Each cloud of rows lies close to a flat space through zero, with a little noise off it, and is much wider in some directions of that space than in others. After each cloud: how many dimensions does that space have?
In the rows, zero is written as 128.

[[137 109 138 133 145 126 124 145 128 141 122 122 113 151 155 129 144 139
  118 133]
 [125 125 125 133 123 126 133 121 125 112 128 128 123 115 124 132 127 135
  134 125]
 [125 127 125 129 123 129 134 125 133 111 126 130 121 117 120 130 123 130
  137 124]
 [137 110 137 129 140 126 122 145 132 137 124 125 111 151 152 132 135 139
  119 135]
 [123 125 119 128 128 131 141 129 148 108 121 137 112 119 124 135 117 139
  145 125]
 [131 125 130 130 128 128 126 127 117 122 129 124 129 118 129 127 132 129
  131 128]
 [121 127 120 126 128 133 142 132 156 104 120 136 105 129 128 134 112 136
  142 123]
 [135 130 130 116 138 135 130 150 168 163 120 130 118 174 135 130 116 132
  120 136]
 [122 114 125 135 128 129 136 128 133  94 123 129 105 110 132 128 123 142
  141 127]
 [117 147 121 124 112 132 143 114 143 110 127 140 136 102  99 132 109 120
  143 119]
 [139 144 139 122 130 124 109 126 107 171 138 121 159 151 127 120 141 108
  104 133]
 [127 132 127 134 125 126 120 113 107 124 134 125 144 108 121 129 135 119
  126 123]
 [116 122 121 137 118 128 136 116 123  89 123 131 120  89 118 135 124 131
  146 119]
 [151 135 144 112 148 123 106 155 137 212 133 120 147 207 149 121 136 119
   89 147]
 [142 115 141 132 141 122 109 134  99 166 137 115 140 152 146 124 154 124
   99 135]
 [136 138 130 131 126 126 117 123 109 147 137 125 144 131 127 123 134 118
  115 131]
 [126 125 126 123 129 131 138 131 146 122 122 131 115 137 130 133 123 133
  130 129]
 [120 138 118 122 118 128 141 120 150 110 121 136 126 116 108 127 106 125
  146 122]
 [130 129 131 111 139 134 145 155 185 140 113 141 102 171 135 136 102 141
  136 134]
 [140 130 139 120 143 126 112 144 126 173 130 122 137 171 145 125 142 127
  101 140]
 [110 145 113 133 103 132 139  99 121  74 131 139 132  68  95 129 114 121
  156 113]
 [120 123 122 132 125 130 141 131 138 107 121 132 115 117 126 135 119 135
  140 125]]
	3

[[116 139 142 134 117  98 145  96 156 135 151  86 170 114 143 121 119 120
  143 157]
 [119 126 131 136 135 124 130 113 137 138 132 131 136 128 119 128 138 127
  129 130]
 [115 128 130 136 147 133 128 130 129 143 127 138 129 129 109 127 138 128
  130 116]
 [145 145 138 112  86  99 141 103 141 112 149  82 147 115 186 132 116 111
  137 159]
 [137 139 122 118 111 127 125 110 133 121 141 107 124 123 159 145 144 115
  121 131]
 [155 121 121 118 107 112 137 158 111  96 104 125 122 153 157 102  83 132
  129 147]
 [116 137 132 135 131 130 136 111 137 138 142 124 140 120 121 136 136 120
  128 125]
 [115 135 144 137 129 114 140 100 148 144 151 104 153 113 125 129 134 119
  144 142]
 [122 135  92 127 178 220  68 148  80 152 114 217  45 134  74 186 216 139
   72  27]
 [114 118 141 143 144 113 150 122 147 141 132 119 159 125 110 108 111 130
  147 146]
 [153 126 134 113  88  90 148 139 128  93 118  95 142 139 174 102  79 121
  136 170]
 [172 134 119  97  83 114 128 146 109  89 117 111 112 141 193 132 102 120
  114 139]
 [141 130 141 118  99  96 147 119 140 115 139  91 158 119 164 111  97 118
  139 167]
 [126 115 130 129 140 123 134 139 126 129 118 135 136 136 114 113 109 139
  138 134]
 [127 123 144 135 123 102 150 119 147 131 133 104 156 127 134 107 103 130
  150 156]
 [144 135 129 119 105 119 129 126 129 114 131 107 135 131 156 133 118 124
  128 142]
 [134 135 112 119 132 164 103 140 105 129 116 155  89 133 121 153 151 130
  102  93]
 [107 127 148 147 136  96 154 104 164 146 147  97 176 113 108 110 121 123
  157 156]
 [103 116 123 151 173 155 122 138 128 153 117 169 123 125  65 125 146 142
  129  99]
 [122 128 127 129 139 141 119 124 130 136 132 138 118 128 115 140 149 122
  122 108]
 [109 114 141 148 147 111 148 128 145 143 124 123 156 123  98 100 108 136
  152 144]
 [130 126 138 136 126 110 142 129 137 122 129 113 150 132 133 111 107 129
  144 152]]
	3

[[116 131 128 118 138 168 117 115 142 125 106 130 134 129 136 130 101 138
  122 111]
 [161  93 102 144  94 128 122 156 131 128 122 131 123 106 124 148 121  99
  142 134]
 [133 144 144 151 101 106 119 157 139 120 181 123 146 127 143 134 151 119
  134 145]
 [148 108 124 120  95 128 136 139 118 168  61 158 102 153  98 159  95  95
  156 114]
 [139 153 115 117 107 142 156 139  97 107 133 118 113  96 178 118 134 113
   89 151]
 [ 91 171 130  88 158 156 111 129 159 149 109 117 136 141 129 137 114 108
  107 124]
 [126 160 157 140 145 148 134 111 153 104 124 119 142 122 105 146 107 130
  137 115]
 [ 80 168 124 121 174 122  69 131 143 105 129  91 124 146 163 117 120 165
  107 122]
 [121  90 108 180 113 138  87 145 114 141 119 144 118 133 120 160 138 127
  132 132]
 [115 167 173 104 150  94 126  99 162 137 136 101 153  64 117 131 123 176
  116 154]
 [161 115  91 176 110 103 123 137 109 148 161 101 149  93 106 131 145 153
  124 136]
 [155 132 126 148  90 120 114 165 106 122 141 118 127 124 116 115 132  77
  132 118]
 [ 97 121  68 155 123 143 103 111  94 141 128 158 119 127 116 157 102 152
  151 143]
 [161 147 123  93 151 115 157 132 127  74 104  67 123 147 167  94 129 145
  112 120]
 [158 138  95 164 130 115 121 153  97 133 155 100 125 117 143 101 158 113
   92 178]
 [138 132 157 132 169 142  94 128 135 169 122 122 129 141 167 127 177  91
  124 135]
 [129 171 145 121 114 181 136 139 150 107 153 119 135 132 143 126 146 105
  125 129]
 [118 146 123 128 111 119 125 127 138 132 175 135 122  85  98  96 106 117
  135 142]
 [115 121 120 171 152 138 131 111 122 142  94  82  72 107 138 108  71 143
  137 120]
 [ 93 154 100 111 138 148 155 105 108 139  96 104 130 120 155 132  55 134
  119 131]
 [100 105 121 144 125 138 121  96 127 135 120 110 134 116  94 119 112 211
  139 149]
 [149 106 149 170 114 128 131 122 119 165 119 175 116 127 116 151 123 110
  142 123]]
	18

[[124 107 104 151 114 143 151 136  90 114 127 144 144  86 144 128 133 134
  128 128]
 [119 110 168 121 127 132 168 154 141  96 111 129 124  94 104 137 129 151
  136 111]
 [120 155 124 138 171 122  72 104  60 124 110 118 142 140 114 115  69 138
  114 123]
 [ 96 123 125 109 130 110 174 129 143 105 128 114  97 123 143 142 107 152
  109 148]
 [133 112 145 132 121 137 148 153 145  98 110 123 132 110 126 164 154 128
  138 115]
 [114 163 132 118 118 125 115 137 160 107 140 134 111 168 118 125 100 143
  113 127]
 [118 125 125  97 125 116 167 136 145 115 114 119 143 125 157 156 141 108
  114 138]
 [134 139 101 108 143 162 116  99  96  93 132 147 107 179 174 141 138  72
  136 135]
 [ 99  86 125 158 143 141 116  89  96 168 100  93 154 153 100 111  91 143
  125 115]
 [145 119 115 154 138 138 157 115 116 109  98 107 113 107 164 127  93 161
  144 142]
 [115 123 109 109  83 128  97 111 113 108 127 139 140  99 117 140 136 104
  136 113]
 [106 117 149 117 133 127  93 120 132  84 113 127  90 141  90 130 147 126
  152 107]
 [129 110 137 110 133 136 146 120 125  88 137 157  82  74 173 130 104 117
  109 163]
 [126 136 127 114 133 152 146 104 112 149 150 112 110 174 147 169 129 115
  117 134]
 [111 133 131 135 105 113 125 135 125 124  89 121 123  78  81 124 139 120
  164 124]
 [108 145 146 112 146 100 104 147  94  82 151 133 117  90 103 153 104 174
  100 116]
 [161 126 161 109 110 155 166 122 152 162 129 109 117 103 156 206 157  88
  128 146]
 [136 156 109  96  87 137 126 129 133 101 131 149 131 131 149 146 170  82
  141 124]
 [100 143 136 104 128 119 133 105  82 134  95 126 117  95 139  96 140 114
  112 150]
 [120 148 116 132 114 120 141 159 132  91 127 137 110 110 116 147 145 134
  145 127]
 [107 125 140 176 136 107 119 164 102 139 101  96 181  82 142 145 117 197
   52 136]
 [124 158 112 139 147 115  82 156 125  98 127 156 132 140 101 121 119 104
  135 124]]
	15

[[146 119  91 142  78 138 102 144 138  82 115 127 114 120 128 113 169 137
  118 148]
 [120 120 129 110 143 118 125 122 127 135 126 135 124 133 109 143 109 123
  122 120]
 [125 139 146 136 148 129 144 121 122 156 134 125 137 136 135 128 113 118
  133 122]
 [139 126 113 145 111 126 127 137 131 119 123 124 129 125 128 124 151 123
  123 138]
 [132 139 138 146 141 122 138 124 128 161 124 123 128 139 117 124 111 102
  133 121]
 [124 102  97 108 117 119 117 145 129  74 128 129 130 103 134 159 169 159
  107 143]
 [ 98 142 178  95 177 127 143  97 119 185 143 136 132 145 122 129  53 119
  146  96]
 [116 132 143 103 146 121 118 110 130 151 125 141 109 143  97 129  78 112
  135 111]
 [126 121 118 116 121 132 121 133 128 107 130 129 127 122 136 132 141 143
  123 132]
 [102  99 123  81 161 113 132 133 119 107 139 128 142 108 139 177 136 160
  111 127]
 [133 136 133 137 127 127 125 124 133 144 123 128 119 138 116 117 112 110
  134 123]
 [125 121 121 121 123 132 128 133 124 107 133 127 135 119 142 134 143 150
  125 134]
 [146 122 102 148  92 130 107 139 141 102 112 129 111 127 112 116 149 122
  123 140]
 [131 113 107 124 117 129 124 143 124  88 131 123 138 106 149 142 167 158
  116 143]
 [125 120 122 120 131 126 131 135 125 112 132 124 136 116 137 141 143 143
  121 134]
 [115 133 150 112 161 115 127 109 130 170 125 138 114 148  91 129  68 102
  137 105]
 [134 124 119 136 123 130 133 138 125 114 129 122 138 116 147 135 155 139
  125 138]
 [106 120 144  93 161 121 128 113 122 142 135 135 128 131 117 148  93 134
  128 111]
 [116 127 134 107 136 129 123 120 127 125 131 133 124 128 123 132 111 134
  130 123]
 [143 126 113 143 109 126 114 135 136 121 115 130 115 132 108 119 138 111
  126 133]
 [122 120 114 108 109 137 108 129 131  90 126 135 123 119 134 125 138 157
  124 132]
 [118 115 115  98 115 136 111 130 131  86 133 135 126 117 138 134 143 163
  120 135]]
	4

[[113 119  86 168 116 138  88  97 171 141 157 153 177  84 165 125 132 118
  126 114]
 [132 102  93 139 103  93 104 120 140 119 117 127 117 117 120 145 116  99
  113 127]
 [164 103 173  94 106  66 122 187  78 155 102 107  78 171  71 134 100 119
   98 150]
 [124 148 140 106 142 162 183 142 100 134 119 105 111 151 127 102 131 144
  151 114]
 [112  81 123 113 129 128 178 183  80 110  58 115 104 160  90 107 149 117
   95 129]
 [124 131 127 103 124 114 144 123 159 109 131 133 129 163 105 134 100 117
  103 130]
 [146 116 113 164 103  91  37 108 161 165 172 156 160  86 146 145 114 124
  118 131]
 [138 105 139 122 117 114 111 169 108 159 122 132 133 141 107 109 128 136
  100 124]
 [103  98  77 129 120 109 130 131 140  95  90 139 117 132 117 143 135 103
  104 126]
 [131 139 153 133 129 148 132 147 110 193 150 122 139 130 147 102 122 136
  147 131]
 [144 119 162 142 141 135 124 140  89 111 114 122 125 106 124 128 161 145
  133 136]
 [128 130 124 114  96 119 196 128 136 172 135  79 100 169 127 113  53  61
  142 132]
 [142 145 135 114 125 124  99 152 105 172 138 130 113 132 130 122 131 156
  144 121]
 [139 168 130  98 109  85 123  78 186 131 170 116 101 158 130 171  52  96
  146 151]
 [160  82 126 136  87  70 120 116 152  75 121 117 132 132  72 133  89  78
   59 119]
 [145  90 159 150 140 140 149 131 101  48  95 122 145 104  94 114 171 135
   86 120]
 [150 138 170  97 127 114 144 162  97 157 127 109 100 163 103 120 109 137
  127 136]
 [135 122 125 121 112 121 154 144 103 152 117  99  95 141 122 121 108 104
  140 126]
 [122 134 113 166 109 129 135  70 179 135 165 117 145  98 169 144  87  73
  151 143]
 [106 169 109 136 140 151 100  91 173 159 170 155 157 110 183 141 125 143
  166 137]
 [160 180 149  31  98  55 168 136 135 150 138  79  30 231  74 163  22  99
  144 143]
 [160 121 120  92 100 103 178 156  83 126 100  74  62 166  83 111  94 104
  131  98]]
	8

[[147 105  96 177 134 161 144 201  78  36 157 124 121 102 153 133 101 103
  178 191]
 [130 145  83 104 155  76 119 171 138  97 127 141 160  48 151 103 130 125
  154 124]
 [164 164 177 149 142 152  80  69 152 229  54 209 148 156 157 123 165 216
   89 127]
 [113  50 151  94 196 101 180 108  83 148 107 143 171 116 147 185 108 165
  104  85]
 [117 126  82 123 154  88 128 109 101 116 152  92  87 133 140 111 142 119
  219 120]
 [ 99 134 112 142 148 141  88 143 158 158 129 107 169 128 218  79 126 114
   97  99]
 [138 142  49 128 181  91 115 180 119 120 150 225  80 124 129  95  84 106
  177 147]
 [146 175 190 144 162 160 142 196 131 142 175 112  45 147  46 132 124  65
  136 159]
 [123 174 133  64 164 172  70 165  67 143 156  71 132 158 148 124 170 154
  159  75]
 [ 97 174  92 139 130 172 169 167 168  91 126  67  97 142 100 115 109 143
   89 156]
 [100 172 175  98 156 127  85 151 141 180  71 119 171 109  63 128  93 130
  197  95]
 [135 123 146 121 114 137 196 161 178  46 136  71  86 142  51 143 143 168
  124 174]
 [132 124 198 178 121 156  74 118 119 206 145 135 122 149 153 115 118  45
  127 117]
 [ 92 142 114 114 186 114 117 194 102 185 154 153 115  95 161  68 174  60
  142 130]
 [127 119 181 134 104 178 160 115 121 179  56 114 127 130 100 125 141  63
  137 150]
 [ 61 133  88 161 117 101 116 133 173 113 135 155 174 188 153 117  94 204
  140 144]
 [116 144 147  71 132 110 140 138 133 126 110 119 168 173 154 137 131 139
  169  97]
 [ 62  58 106 121 114 141  65 147 185 126  90 124 132 164  74  53  80 134
  210 117]
 [108 110 133 111 101 100 113  88 145 117 101 105 174 121 108 147 109 180
  158  99]
 [ 75 136  74 156 102 156 146 158 119  74 145  80 160  83 117 129 144 178
   84 163]
 [108  95 166 134 148  95 134 145 114  94 124 102 186 109 133 151 142 187
  205 132]
 [128 133 122 149 112 165  94 138  70 194 105 217 141  97 133 114 138  80
  106 152]]
	15

[[126 165 147 157 158  56 108 133 100 145 103 152 141 131 148 111  94 141
  109 123]
 [142 140 125 130 151 129 129 138 125 123 136 127 125 118 136 117 116 130
  125 116]
 [137  89  81  86  96 176 128 129 152 105 167 159 113 166 101 170 161 123
  147 168]
 [129  83 101  89  87 196 124 123 161 114 160 115 137 136  88 170 156 111
  152 166]
 [130 116 127 116 120 163 125 127 142 124 139  98 142 113 112 139 129 115
  137 135]
 [110 115 124 131 103 111 141 116 124 130 115 164 102 162 135 136 157 136
  126 135]
 [119 113 125 125 106 139 141 120 136 129 124 134 114 139 127 134 149 127
  132 131]
 [140 123 105 111 129 138 117 134 133 118 146 147 131 142 117 141 128 128
  132 146]
 [141 182 153 155 186  67 104 143  96 143 109 123 155  99 151  94  71 138
  108 105]
 [137 126 113 122 134 138 137 134 132 119 139 139 113 135 131 127 137 130
  130 126]
 [128 112 134 117 119 179 128 125 149 123 140  69 151  94 105 135 127 111
  141 127]
 [119 158 149 155 143  53 110 126  97 147  97 156 139 138 148 112 101 142
  109 127]
 [111  84 106 107  76 155 144 113 147 121 138 161 102 171 113 160 178 127
  143 157]
 [129 115 115 110 114 135 114 127 134 124 140 141 141 140 109 149 130 125
  136 156]
 [134 102 117  95 106 193 104 128 155 120 160  78 177 104  78 163 120 103
  151 161]
 [123  91  96 100  91 164 138 123 148 114 151 155 106 162 111 159 169 125
  144 154]
 [138 104 100  93 110 174 119 131 148 113 160 127 137 137  99 157 138 119
  145 157]
 [148 116  97  95 127 171 111 139 145 112 163 122 145 126 100 152 125 118
  143 153]
 [144 135 110 115 144 133 116 141 127 121 144 136 134 128 123 132 117 129
  130 136]
 [139 156 140 139 159 100 112 139 114 134 122 123 146 112 135 112  97 132
  119 121]
 [109 137 156 157 131 104 149 119 119 139  96 121 111 120 151 104 133 135
  117 100]
 [138 126 141 122 135 180 127 131 147 125 140  54 156  78 111 124 113 107
  137 112]]
	4
